The groups are shells around one centre, one inside the other: the same stretched ball of 6 dimensions in 7 sizes.
(in the rows, 128 means zero)
Some rows, each with its group after it:
[117 142 150  95 125 146 161 204 133] : G
[ 51 130 166  97 148 117 163 169 107] : J
[150 117 111  92 144 102 141 160 108] : G
[122 140 145  80 158 137 132 188 113] : W
[ 85 113 141 109 115 101 148 153 128] : W
[124 132 113  81 153 118 129 144 107] : V
[170  97 129  92 138 125 151 152 147] : W
[109 114 152  98 142 100 113 179 117] : Y
[121 125 132 104 125 110 166 186 116] : J
[182  96 122  91 134 122 133 151 150] : J
[135  93 130  84 168 103 118 121 120] : V
[ 76 126 176 109 126 115 154 210 122] : Q
[ 49 148 175 101 131 128 155 207 112] : W
[116 109 179  83 176 131 130 184 125] : M
[ 86 103 142  99 144 107 168 127 122] : G
[ 88 136 132 101 101 132 146 151 144] : J
[ 88 112 171 113 110 132 191 186 151] : Y
[ 57 128 168 107 130 114 172 186 115] : Q
[122  79 181 104 132 133 162 157 173] : G
[100  68 193 106 159 108 177 160 143] : J
[ 70 115 176 111 129 105 160 195 120] : Q
[103 149 124  86 125 142 136 158 127] : M
[ 75 117 162 101 149  99 149 179 103] : Q
[ 94 163 127  84 145 126 135 190  91] : G
[127  86 169  90 172 121 163 156 132] : V
[ 77  85 186 104 158 106 172 159 128] : M
[116 133 112  91 140 105 137 155 101] : M
[125  67 158  94 156 119 161 108 157] : Y
[104 107 168 109 115 125 163 183 152] : Q
[158 118  97  93 122 111 133 140 129] : W
[137 110 134  73 188 114 118 143 104] : J
[137 144 105  85 125 139 147 155 127] : Y
[ 72 145 143  96 122 134 155 166 125] : V
[133 146 106  86 110 148 134 148 143] : G
[ 85  76 184  97 172 112 170 134 134] : G
[106  99 136  97 142 100 134 127 126] : M
[ 71 137 154 104 126 122 176 188 115] : V
[ 98 140 154  83 166 124 125 190  99] : M
[ 72 124 165  92 161 118 152 170 107] : Q
[172  92 126  91 147 111 132 148 137] : V
[138  89 127 100 125 106 137 123 149] : W
[101 139 150  93 146 122 153 199 105] : V
[142  93 159  77 179 124 101 145 134] : Y
[ 76 145 164  88 158 123 131 200  97] : W
[112 116 173  98 134 135 148 194 144] : Q
[128 131 135  76 170 129 133 166 106] : J
[153 113 132  99 121 125 151 176 143] : M
[107 106 182  91 177 106 125 199 106] : Y
[154 125 100  99 112 107 132 160 126] : Y

New rows. What belongs after each?
[ 75 134 155  99 148  98 133 194  91] : J
[ 74 142 139  95 118 129 134 157 128] : J
[ 59 126 159 109 122 116 182 175 120] : W
[146  73 158  99 156 101 141 153 139] : V
[ 96  73 191 100 176  96 156 163 122] : J
[155 117 123  92 126 137 161 157 146] : Y
[109 141 133  84 135 137 118 161 127] : V
[120 115 170  81 165 140 119 175 136] : J
[ 82 117 143  94 146 110 144 141 115] : Q
[ 68 136 163 115  99 127 179 201 135] : W
[119  88 177  95 166 124 175 168 135] : J
[113 113 178  99 146 123 145 207 129] : V
[102 149 145  90 150 115 131 210  91] : Y
[147  85 164  99 152 110 148 177 138] : M
[ 59 121 156 106 137  94 153 170 103] : Y
[ 82 151 128 102 106 121 143 177 119] : Q
[ 78 167 125  95 108 134 136 182 116] : J
[ 61 172 138 101 101 137 156 200 115] : G
[112  93 172 110 132 109 164 184 139] : Q
[ 78 159 139 105  89 141 153 194 137] : G
[ 51 113 192 113 135 105 166 200 119] : J
[ 71 129 184  99 152 119 154 211 108] : V
[135 129 136  81 165 113 104 181 101] : J
[108 106 168  91 174 105 138 183 104] : Q
[131 145 112  76 153 127 115 159 105] : W
[ 61 130 173 116  98 130 178 195 144] : Y
[117 105 153  90 173  94 120 173  98] : J
[ 79 105 166  91 166 107 129 148 114] : W
[130  94 169 104 137 126 177 182 148] : J
[ 89 112 155  94 141 134 171 142 139] : W
[ 71 134 146 111 111 110 172 183 117] : V
[123 125 147  82 169 114 115 182 102] : V
[ 87  78 187  95 164 126 171 135 148] : G
[ 67 142 163  97 151 113 157 203  92] : J
[103 107 178  97 158 107 125 195 118] : W
[ 75 128 166 108 126 106 145 202 115] : V
[122 127 149  97 132 133 166 192 130] : M
[ 95 135 124 104 115 102 141 170 111] : V
[105  68 174 100 160 107 163 127 144] : W
[146 123 136  78 151 142 122 159 137] : V
[ 75 136 160 104 117 137 179 186 133] : M
[ 42 153 154 101 118 129 157 178 116] : G
[ 90 109 165 113 110 114 155 178 145] : M
[ 93 158 137  97 121 121 133 209 105] : M
[ 95 115 159 114 110 105 153 193 132] : W
[183  82 117  81 160 120 132 112 146] : J
[ 77 149 151  92 122 147 145 175 134] : Y
[ 93 128 148 101 143  96 139 194  96] : W
[135 109 114  98 109 119 130 125 153] : Y
[ 87 128 135  94 130 114 126 147 122] : M
[131  75 171  90 156 134 141 128 167] : Y
[115 125 117  97 127  95 115 157 110] : G
[118 143 140  92 147 118 144 209  98] : G
[104 132 129  99 105 136 154 154 146] : Q
[146  85 141  78 162 136 130 103 158] : G
[ 90  82 185 107 160  95 169 173 121] : J
[ 75 116 163 114 123  93 153 191 114] : Y
[125 105 140  79 185 111 142 142 104] : G
[124 101 152  76 178 129 124 132 129] : V
[ 91  78 210 103 158 121 155 178 150] : G
[156  71 151  91 156 124 157 127 158] : M
